There are 2 nested groupings, the coarsest first. Each group lies inside one group of the grouping before and may be the whole of it. The rows also spread widely along 3 directions, which tell nothing about the answers.
(in the rows, 128 means zero)
Known rows, each followed by its group in each grouping:
[120 112  65 148 150 122 125 134 122 120 148 151 102 130 166 127 106 107
 134  94 149 101 156 114 117  93 102 154  98 123  71]
Tas K542
[122 126  91 137 163 126 138 154 147 116 141 133  81 127 152 165  96 133
 108 119 131 139 178  89 119  57 109 108 105  96  55]
Gemuk K915
[119 111  97 148 105 118 119  99 158 121 151 189 112 125 194 171 124 104
 125  98 200  99 139 153 150 108  96 130 126 117 130]
nuba K242
[127 103  89 145 136 118 123 124 149 126 143 155  93 124 161 151 122 103
 135 112 159 127 151 101 128  86  96 128 118 105  74]
Gemuk K728
[109 111  74 155 159 127 137 156 126 105 150 128  97 132 160 132  87 120
 123  99 114 119 177 103 111  73 120 140  94 122  47]
Tas K266
[125 145  77 136 124 119 129 109 163 129 128 108  98 117 137 116 102 129
 158 110 147 130 119 105 134 124 117 114 114 145  77]
nuba K972
[128 150  95 117 164 109 138 139 183 123 129 105  79 121 149 145 104 130
 127 129 166 138 146  93 124  86 125 112 103 104  62]
Gemuk K223
[120 116 101 148 126 100 132 114 148 139 153 153  99 128 173 152 112 118
 139 111 180 110 125 109 152 131 101 124 113 146  95]
rabi K546
[125 124  73 133 122 133 124 132 123 113 150 130 102 125 132 123  99 140
 131  97 118 137 151 114 100 100 106 137 114 130  64]
nuba K177
[125 121  76 131 141 111 132 114 145 125 128 129  77 117 155 128  90 116
 135 124 120 137 159 111 117 104  94 142 120 128  76]
keb K957
[115 149  75 148 163 108 129 147 146 117 148 116  99 126 158 133  93 133
 139 116 126 116 150 110 127  96 121 129  90 134  66]
Tas K799
[116 113  68 121 153 121 147 139 125 120 123  94  79 113 136 107  77 136
 136 136  81 152 172  85  82  85 122 139 116 116  40]
keb K819
[118  98  86 141 130 113 128 118 120 132 150 135  93 132 152 123  94 131
 134 117 144 118 133  97 131 125 109 121 113 145  60]
rabi K153
[118 133  62 144 157 102 133 130 136 129 139 130  97 128 165 122 112 112
 149 112 155 105 144 114 131 109 103 149 109 125  84]
Tas K319
[111 127  73 133 129 119 142 105 145 130 125 133  93 114 163 132  94 116
 137 122 139 136 161 104 120 126  99 144 119 121  83]
keb K110
[120 116  64 124 150 139 135 144 121 118 135 102  75 119 123 124  91 139
 127 101  94 154 160  78  87  66 112 129 110  98  25]
Gemuk K167
[123 113 110 154 123 132 114 123 167 115 166 206 119 138 192 185 130 120
 102  89 193 113 160 149 150 100  93 122 117 110 125]
nuba K177
[119 131  80 152 136 142 126 134 143 120 137 120  92 118 143 133  89 143
 131 101 114 141 154 105 114  80 121 116 110 127  63]
nuba K972
[120 102  90 137 130 127 127 118 153 121 148 172 101 125 175 168 127 111
 118 101 175 118 146 113 135  89  90 116 118  89  93]
Gemuk K167
[122 106  81 139 138 119 137 136 106 126 140 104  80 128 129 114  79 146
 130 120  93 136 150  82  99 102 118 118 100 142  24]
rabi K153
[127 124  65 142 109 125 124 112 138 136 136 122 105 111 133 119 106 126
 157  98 140 121 127 105 124 116 116 129 117 143  75]
nuba K972
[129 141  58 123 112 107 124 102 136 129 137 106  95 114 114 103 112 127
 163 108 142 135 108 110 112 139 106 144 120 161  63]
nuba K177

New rows. What belongs after each?
[114 125  74 133 141 118 143 118 146 123 124 122  81 116 158 131  83 127
 129 124 111 146 178  95 104 113 113 139 112 115  65]
keb K110
[113 142  65 148 151 110 128 138 142 126 142 126 103 122 155 125 103 122
 141 111 139 105 145 111 123 104 117 139  98 135  76]
Tas K799
[124  83  57 130 119 129 130 127 105 136 141 136  92 114 126 111 113 101
 153 102 109 130 145  73  90  80  96 153 118 113  35]
Gemuk K728
[121  94  60 149 105 147 122 127 100 128 146 145 105 119 137 121  99 125
 145  75 102 117 153  98 102  84 111 138 119 124  60]
nuba K972
[127 147  96 122 181 125 143 160 177 111 133  98  67 118 149 154  88 147
 110 135 133 152 165  90 107  55 135 108  95  95  40]
Gemuk K223
[125 124  40 113 101 108 130  98 108 135 122  76  90 100  92  69  97 125
 188 105 105 135 108  96  89 124 125 160 119 160  36]
nuba K242
[121 146  91 137 157 101 139 126 175 125 135 136  91 122 156 165 117 117
 127 124 182 132 145 104 153  99 110 107 106 114  86]
Gemuk K915
[112 122  76 126 154 113 145 134 152 115 125 101  78 112 147 123  82 136
 131 140 110 155 164  94 103 101 121 125 120 118  57]
keb K819
[115  92  95 140 132 124 140 118 158 118 144 182 106 122 194 161 117 112
 112 125 165 124 172 118 132 102  88 131 128 104 119]
keb K819
[121 101  95 145 127 124 125 109 166 121 152 210 110 132 202 186 142 101
 107  99 212 102 143 128 158 101  81 118 124  87 123]
Gemuk K167
[121 122  77 133 154 125 140 147 132 123 135 104  73 121 127 125  89 127
 133 124 101 160 161  80  99  63 115 124 109 107  21]
Gemuk K728
[122 112  87 141 141 125 132 114 148 120 137 159  85 122 181 149  99 114
 116 118 136 130 174 118 123  85  88 135 123 110  86]
keb K957
[112 113 100 146 150 130 137 151 121 124 152 117  87 124 145 150  75 152
 114 113  97 132 175  89 111  77 118 122 102 128  42]
rabi K546
[113 146  70 147 158 113 132 151 137 119 145 108  95 126 143 120  88 141
 134 119 111 120 158 104 108  85 124 130  91 131  53]
Tas K799
[121 109  59 133 106 123 121 117 116 125 151 142 108 120 127 117 118 124
 151  88 129 125 136 111 105 115 102 150 117 136  67]
nuba K177
[116 123  89 135 135 104 140 127 126 138 146  99  89 119 143 126  90 128
 151 112 128 119 138  89 126 120 116 128 101 148  55]
rabi K546
[121 110  78 129 148 130 134 137 141 114 142 134  85 124 152 151 104 130
 116 104 130 141 154  99 111  72 110 120 114  97  57]
Gemuk K167
[120 130  64 142 156 113 132 140 126 123 137 124  96 129 161 122 105 119
 151 109 138 113 150 111 122  96 111 155 102 125  71]
Tas K319
[123 122  63 125 116  97 131  90 142 134 125 129  84 114 154 111 107  98
 157 124 146 127 130 114 127 141  91 150 125 148  86]
keb K957
[111 127  67 132 142 123 145 123 139 120 125 119  86 115 156 129  80 132
 131 126 102 142 184  99 108 105 112 140 113 117  59]
keb K110
[113 110  86 128 141 117 138 117 154 119 135 125  96 119 165 129  98 119
 129 136 135 136 162 103 114 108 106 130 126 117  91]
keb K819
[119 129  84 133 165 130 140 141 142 112 128 100  64 117 148 129  70 145
 116 132  74 161 188 104  91  72 109 132 113 114  39]
keb K957
[124 137  68 120 125 110 129 118 140 122 130  86  88 113 123 113  90 140
 156 116 123 136 129 115 106 106 125 134 114 140  54]
nuba K242
[124 101  76 135 124 116 131 116 135 133 141 145  95 121 146 129 116  98
 144 112 150 124 136  94 121  96  93 137 117 113  65]
Gemuk K728
[128 150  72 125 131 104 121 110 163 122 139 108 100 123 132 119 108 133
 155 114 164 139 118 118 124 140 116 127 114 155  79]
nuba K177
[123 125  49 142 143 103 135 128 115 132 140 128  99 129 152 106 107 104
 160 101 139 106 140 106 121 107 108 156 110 133  72]
Tas K319
[119 130  85 135 157 124 137 133 151 114 128 117  70 119 158 136  78 136
 113 134 101 154 181 112 106  86 104 128 116 117  64]
keb K957
